There are 9 hidden switches. A switch that is on adds its own fixed numbers to the row, and there is some noise. The rows also spread widely along 13 directions, which tell nothing about the answers.
In the rows, 128 means zero.
Some rows, each with its switches (1 for on, 0 for off) after it:
[ 93 122 118 110 162  86 161 145 184  56 143 221 145 136  68 127  80 118
 147 100  82  81 140] -> 0 1 0 0 1 1 0 0 1
[149  91 142 113 157 133 116  99 185 159 140 127 131 107  97 130  85 164
 133 180  91 112 166] -> 0 0 0 0 0 1 0 0 0
[144  86 143 149 142 172 111 181 117 145 126 119 109 119 146 145  92 121
 115 132  74 112 163] -> 0 1 1 1 0 1 1 0 0
[145 160 141 160 151 159 154 136 110 105 140 125  92 128 153  86 123 108
  77 152 145 165 179] -> 1 0 0 0 1 0 0 0 1
[126 122  98 127 185 122 165 173 181 154 134 165  86  93 162 132 144 120
  95 142 164  99 134] -> 0 0 0 1 1 0 0 0 0
[149 129 162 138 121 111 152 167 119  76 121 107 127 120 128 131 158 111
 146  64 117 109 133] -> 1 0 1 0 0 0 1 1 0
[ 92  97  85 153 144 105 109  94 168 203  94 126 124 161 144 124 142 155
 140  81 163 101 135] -> 0 1 1 0 0 1 0 0 0
[153  97 210 115 150 101 140 139 194 124 119  92 147  39 108 114 155 125
 130 108 148 143 146] -> 1 0 1 0 0 1 0 0 1
[162 113 120 160  96 134 176 105 108 121 137 174 171 161 109 103 155 114
 105  51 131 125 139] -> 0 1 0 0 1 0 1 0 0
[128 131  92 145 144 104 148  72 147 109 121 157 101 187 137 151  71 134
 123 151 107 118 138] -> 0 0 0 0 0 0 0 0 0
[ 56 112 130 122 134 136  49 145 155 180 149  82 152 129  63  91 146 171
 130  95 100 112 153] -> 1 1 0 0 1 1 1 1 1
[103 142  48 155 136 156 134 182 139  90 134 121 144 163 107 134 134 101
  81 101 132 147 143] -> 0 0 0 1 1 0 1 0 1
[ 85 109  91 132 177 149  95 129 149 146 118 122 146 131 142 150  49 182
 107 193 143 172  91] -> 0 0 0 0 1 1 0 1 1
[ 58 117 165 131 148  68  71  81 162 138 128  85 101 119 109 161  97 144
 112 147 127 155 111] -> 1 0 0 0 0 1 1 1 0
[190 122 141 142 150 120 176 150 108 104 105 173 135 139 173 123 126 122
 155 121 142 105 115] -> 0 1 0 0 1 0 0 0 0
[173  90 158 166 149 149 163 150 158 127 128 138 128 103 150 125  89 104
  71 112 132 169 158] -> 1 0 0 0 1 1 1 0 1
[ 41 119 131 132 111 150  67 118 128 161 137  59  98 118 145 138 115 166
  93 151 102 171  97] -> 1 0 0 0 0 0 0 0 0
[122 132 113 130 112 101 140  67 146  84 122 151 152 148 108 119 118 144
 139 126 135 144  78] -> 1 1 0 0 0 1 1 0 0
[ 60 128 206  88 104 102  89 112 103 115 106 125 115 118 124  73 156 178
 221 120 103  88  90] -> 0 0 0 0 0 1 0 0 0
[136  88 170 132 122 170 107 154 102 180 112 120 127 130 181  86 115 155
 189 101 104  98 135] -> 1 1 1 0 0 0 1 0 0
[ 92  98  86 149 119 103  73 130 128 161 135 125 173 184  99 189 112 155
 126  89 115 122  76] -> 0 0 0 0 1 1 1 0 0
[112 144 100 155 129 148 153 138 111  72 115 131 126 154 156 109 119 113
 117 114 135 157 125] -> 1 1 0 0 1 0 0 0 0
[115 126 132 157 123 153  72 131 119 145 149  71 176 125  67 133 143 126
  86 111 125 178 174] -> 1 1 1 0 0 1 0 0 1
[144  91 111 155 135 143 107 137 117 220 123 131 149 140 180 169 124 155
 119  98 154 121  89] -> 1 0 1 1 0 0 0 0 0
[143 104 171 124 146 115 108  91 163 202 122 112 114  95 146 103 145 171
 143 147 151 116 128] -> 1 0 0 0 0 1 0 0 0
[ 77 117 130 129 127 151 181 102 152 161 166 212  72 129 131  51 130 130
  88  93 112  87 179] -> 0 0 0 1 1 0 1 0 0
[130 139  72 135 165 134 152  96 159 105 139 147 128 141 110 120  99 151
 110 175 141 133 145] -> 0 1 1 0 1 1 0 0 0
[117 138 142 142 168  98  94 126 109 189 122 138 109 130 159 149 150 121
 126 154 189 126 125] -> 0 0 0 1 0 0 0 0 0

New rows, each followed by its switches (1 for on, 0 for off):
[105 132 126 101 111 123  95 139 130 125 117  92 149 139 105  94 175 159
 201 112 122  95 109] -> 0 0 0 0 0 0 1 0 0
[ 72 125  83 113 142 160 129 164 182 120 140 119 138 107  77  71 157 157
 120 105 112 107 163] -> 0 1 1 0 1 1 0 0 1
[154 163 154 157 175  83 121 161 120 116 119 109 105 117 115 133 194  76
 131 123 195 122 201] -> 0 0 1 0 0 1 0 0 0
[124 110 167 160 140 111  67 128  84 123  81  90 175 150 145 168 110 104
 162 133 166 178 132] -> 0 0 0 1 0 1 0 0 0
[115 102  78 113 150 136 118 131 181 165 105 137 168 139 128  98 141 147
 189 118 166  97 129] -> 0 0 0 1 0 0 1 0 0
[ 67 121 146 153 133  81 143  85 136  98  90 148 114 144 162 117 113 105
 131  78 168 156 104] -> 1 1 0 0 0 0 1 1 0
[168 110 170 141 161  73  90 132 140  87  96  72 168 121  91 178 118 106
 158 141 132 145 145] -> 0 1 0 0 0 1 1 1 0
[143  86 120 141 149 163 123 195 146 149 128 119 151 104 139 158  96 124
 106 118 106 140 123] -> 0 1 1 0 0 0 1 0 1
[ 43 111  86 143 134 115 100  98 154 140 101 127 151 174 120 106 118 147
 156  92 156 134 135] -> 0 0 0 0 1 1 0 0 0
[107  98 147 124 165 152  73 196 148 182 119 109 137  77 152 143 121 143
 128 150 145 141 106] -> 1 0 0 1 0 1 0 0 1
[146 138 131 109 152 108 137 109 203 142 156 139  83 111  88  88 139 154
 116 147  97  78 160] -> 1 0 0 0 0 1 1 0 1
[ 93 122 108 105 130 162 154 137 179 107 142 115 126 103  84  81 134 168
 116 110  88 106 161] -> 0 0 1 0 0 0 0 1 1
[184 146 101 173 145 145 137 121 110 137 125 117 118 155 140 130 135 109
  71 153 152 162 152] -> 0 1 0 0 0 0 1 0 1
[105 141 175 134 120 134 140 120 121 114 119 107 120 106 111  38 204 124
 141  98 161 132 188] -> 0 0 0 0 1 1 0 0 0
[ 76 157 104 128 148 156 105 169  83  39  99 150 138 165 124 108  79 138
 175 156 101 135 121] -> 0 1 0 0 0 1 0 1 1
[ 49 133 166 123 183  89 103 164 113 121 120 181 162 106 127 136 113 104
 163 108 203 149 119] -> 0 0 1 0 0 0 0 1 1
[ 56 166 111 106 107 148  94 107 118  93 153  84 145 135  70  71 168 177
 152 135 120 125 130] -> 1 0 1 1 1 1 0 0 0
[154 150 138 126 128 144 122 176  93 157 187 152  90 101 116 132 173 166
  80 149  86  87  93] -> 1 1 0 0 1 1 0 0 0
[ 60 114 188 141 125 133  89 112 128 121  94  34 103 105 137 110 121 136
 101 130 119 188 154] -> 0 0 0 0 0 0 0 1 1
[160 110 100 123 140 157 109 176 143 167 162 133 139 124 103 145 121 179
 101 150  89 101  95] -> 0 0 0 0 1 1 1 0 1
[ 97 101 114 123 120 127 124  79 174 205 135 143 141 114 126  84 163 156
 122  94 158 114 110] -> 1 1 0 1 0 0 1 0 0
[139 138 172 120 143 110 170  96 167 144 141 171  92 101 126  39 161 148
 130 116 153  99 145] -> 1 0 0 0 1 1 1 0 1
[122 157 115 117 137 125 103 163 145  70 158  83 120 109  80 141 132 148
  95 170  84 139  89] -> 1 1 0 0 1 1 1 0 1
[100 144 160 151 114 110 126 127 110  69 136 111 105 131 115 133 132 103
 108 103 118 151 134] -> 1 0 1 0 0 1 1 0 0
[ 41 123  93 132 119 134 123  92 156 114 127 134 111 166 104  86 110 158
 128 110 102 118 153] -> 0 0 0 0 1 1 0 0 0
[103 136 109 154 125 127 151 131 101 117 131 181  95 154 149 117 128 137
 112  83 127 105 102] -> 1 1 1 0 0 1 1 1 0
[160 140  96 179 135 142 111 135  87 167 158 146 133 190 115 157 125 118
  89  98 118 116 184] -> 1 0 0 0 0 0 0 1 0
[114 145 173 147 171 108 107 160 120 101 113  70  80  91 133 115 158 105
 105 159 155 152 164] -> 0 1 0 0 1 1 1 1 0
[118 134 174 129 164 130  58 165  98 156 136 117  96 117 124 140 109 129
 125 188  99 120 138] -> 0 1 0 1 0 1 1 0 1
[130  95 113 147 144  92 149 123 208  67  89 107 177 128  80 136 131  83
 144  70 144 144 194] -> 0 0 0 0 0 1 0 0 0
[101 149 183 127 161  76 111 108 143  46 122 129 102 127  95 128  92  88
 157 157  97 124 178] -> 1 1 0 1 0 1 0 0 0
[138 108 197 134 115 101 117 172 122  50 102  89 160  88 110 158 148  89
 144  86  97 145 115] -> 1 1 0 1 0 1 0 0 0
[107  98 151 108 127 160 101 144 142 140 118 111 146 110  91  73 137 169
 178 112  77  88 176] -> 0 1 0 0 0 1 0 1 0
[ 81 154 138 136 163 125 116 162 140 107 129 108  70 109 128  98 160  76
 113 142 155 133 198] -> 0 0 0 1 0 0 1 0 0
[112 159 145 125 159  83 136 146 136  39 106 139 110 129 133 145 107 111
 156 137 134 122 104] -> 1 0 1 1 0 1 0 0 1
[123 118  87 138 130 173 149 138 119 158 165 196 172 141  97  95 139 156
 119 101 146 112 149] -> 0 0 1 0 1 1 0 0 0
[127 137 184 154 121  89 137  81  79 115 108 189 102 176 147 112 111 114
 134 104 133 119 123] -> 0 0 0 1 0 1 1 0 1
[ 89 163  99 127 136 125 109 121 113  56 134 116 145 152  91 149  97 153
 121 148 112 146  96] -> 1 0 1 1 0 1 0 1 1
[127 143 152 161 157 112 134  80 126 115 138 119 141 115 114 123 120 118
  75 152 188 197 161] -> 1 0 0 0 1 1 0 1 0
[112 103 146 147 135 150  96 197 106 179 150  85 168  96 103 146 180 132
  95  71 146 138 156] -> 0 0 1 0 1 0 0 1 0
[137 139 100 160 142  87 163 105 147 125 119 155 123 162 152 122 148 110
 118  84 188 129 113] -> 1 0 0 0 1 0 1 0 0
[149 144 113 152 128 147 113 190 104 103 106  89 152 136 148 118 181  96
 157  97 175 149 128] -> 1 0 0 0 0 0 1 0 0
[167 139 117 134 132 153 121 159 136 191 166 148  91 115 111  91 182 155
  88 123 107  79 139] -> 1 1 0 0 0 1 1 0 1
[ 95 132 175 107 112 105 105  93 128  88 124  76 140 102 103 132 138 148
 141 156 117 163  96] -> 0 0 0 0 0 0 0 0 0
[157 124 180 155 161 131  83 181  90 167 128  91 123  92 132 148 167 110
 106 148 169 151 159] -> 0 0 0 0 0 1 1 1 0
[136 120 187 142 130  91  94 156 138  96 109  72 146 107 106 135 163  90
 158  92 141 142 152] -> 1 0 0 0 0 1 1 0 0
[106 144 190 139 148 132 122 157  94  98 113 129  91 108 140  69 158  92
 160 127 152 126 189] -> 0 1 1 0 0 1 1 0 0
[ 94 125 154 148 151  90  97 119 107 134 113 135 134 112 151 172 118 135
 109 137 169 168  63] -> 1 1 0 0 0 1 0 1 0
[152 123 142 172 175 103 155 117 111 101  90 133 116 141 171 143  96 115
 116 134 169 149 148] -> 0 1 1 0 1 1 0 1 0
[128 150  74 102 158 106 129 150 194 103 116  73 118 118  78 100 202 168
 153 132 131  63 148] -> 0 0 0 1 1 1 0 1 0
[ 93 167 121 108 157  75 103 147 152 118 125  94  83 119 105 123 186 131
 137 136 139  84 113] -> 0 1 1 1 0 0 1 0 1
[155  89 152 132 148 112 173 190 161 107 105 151 146  83 131 137 144 132
 111  66 118 105 102] -> 0 1 0 0 1 1 0 1 1
[164 133 205 129 111 108 114 149  96  63 108  44 120 113 147 149 138 124
 165 128  97 141 101] -> 1 0 1 0 0 0 1 0 0
[167 118 182 163 158 128 120 160  78 141 130 142 154 110 167 175 112  90
 119 128 173 165 135] -> 1 0 1 1 0 0 0 0 0
[130 139 108 121 138 145 103 176 125 166 162 138  89 136 133 138 138 161
 132 140  80  70 121] -> 1 0 0 0 0 0 0 0 0
[101 125 187 142 153  90 101  71 155 108  98  59  63 141 135 112  81 129
 112 174 100 146 175] -> 0 0 0 1 1 1 1 0 1
[103 103 156  89 125 126 129 141 161 116 115 110 125  90 122  97 147 180
 171 130  94  87  93] -> 0 0 0 1 1 1 0 0 0
[ 82 131 166 151 123 148 114 144  95  81  91  78  98 134 169  77 135 116
 152 106 131 147 144] -> 1 1 1 1 1 1 1 0 0
[171 148  81 159 101 173 135 139 115 127 105  86 134 158 132  85 197 146
 109  88 138 123 141] -> 1 0 0 1 0 1 0 0 1
[176 114 155 157 146 131 148  81 154 131 129 111 109 138 113 114  89 133
  88 128 105 128 199] -> 1 0 1 1 0 1 1 1 1
[153 171 139 168 190 123  98 195  90 128 113 103 100 151 169 133 139  76
 127 148 177 134 187] -> 1 0 0 1 1 0 0 0 1
[105 140 104 126 167 145 117 151 179 154 108  96  80 124 154  77 145 134
 140 139 140 101 178] -> 1 0 0 1 0 0 0 0 1
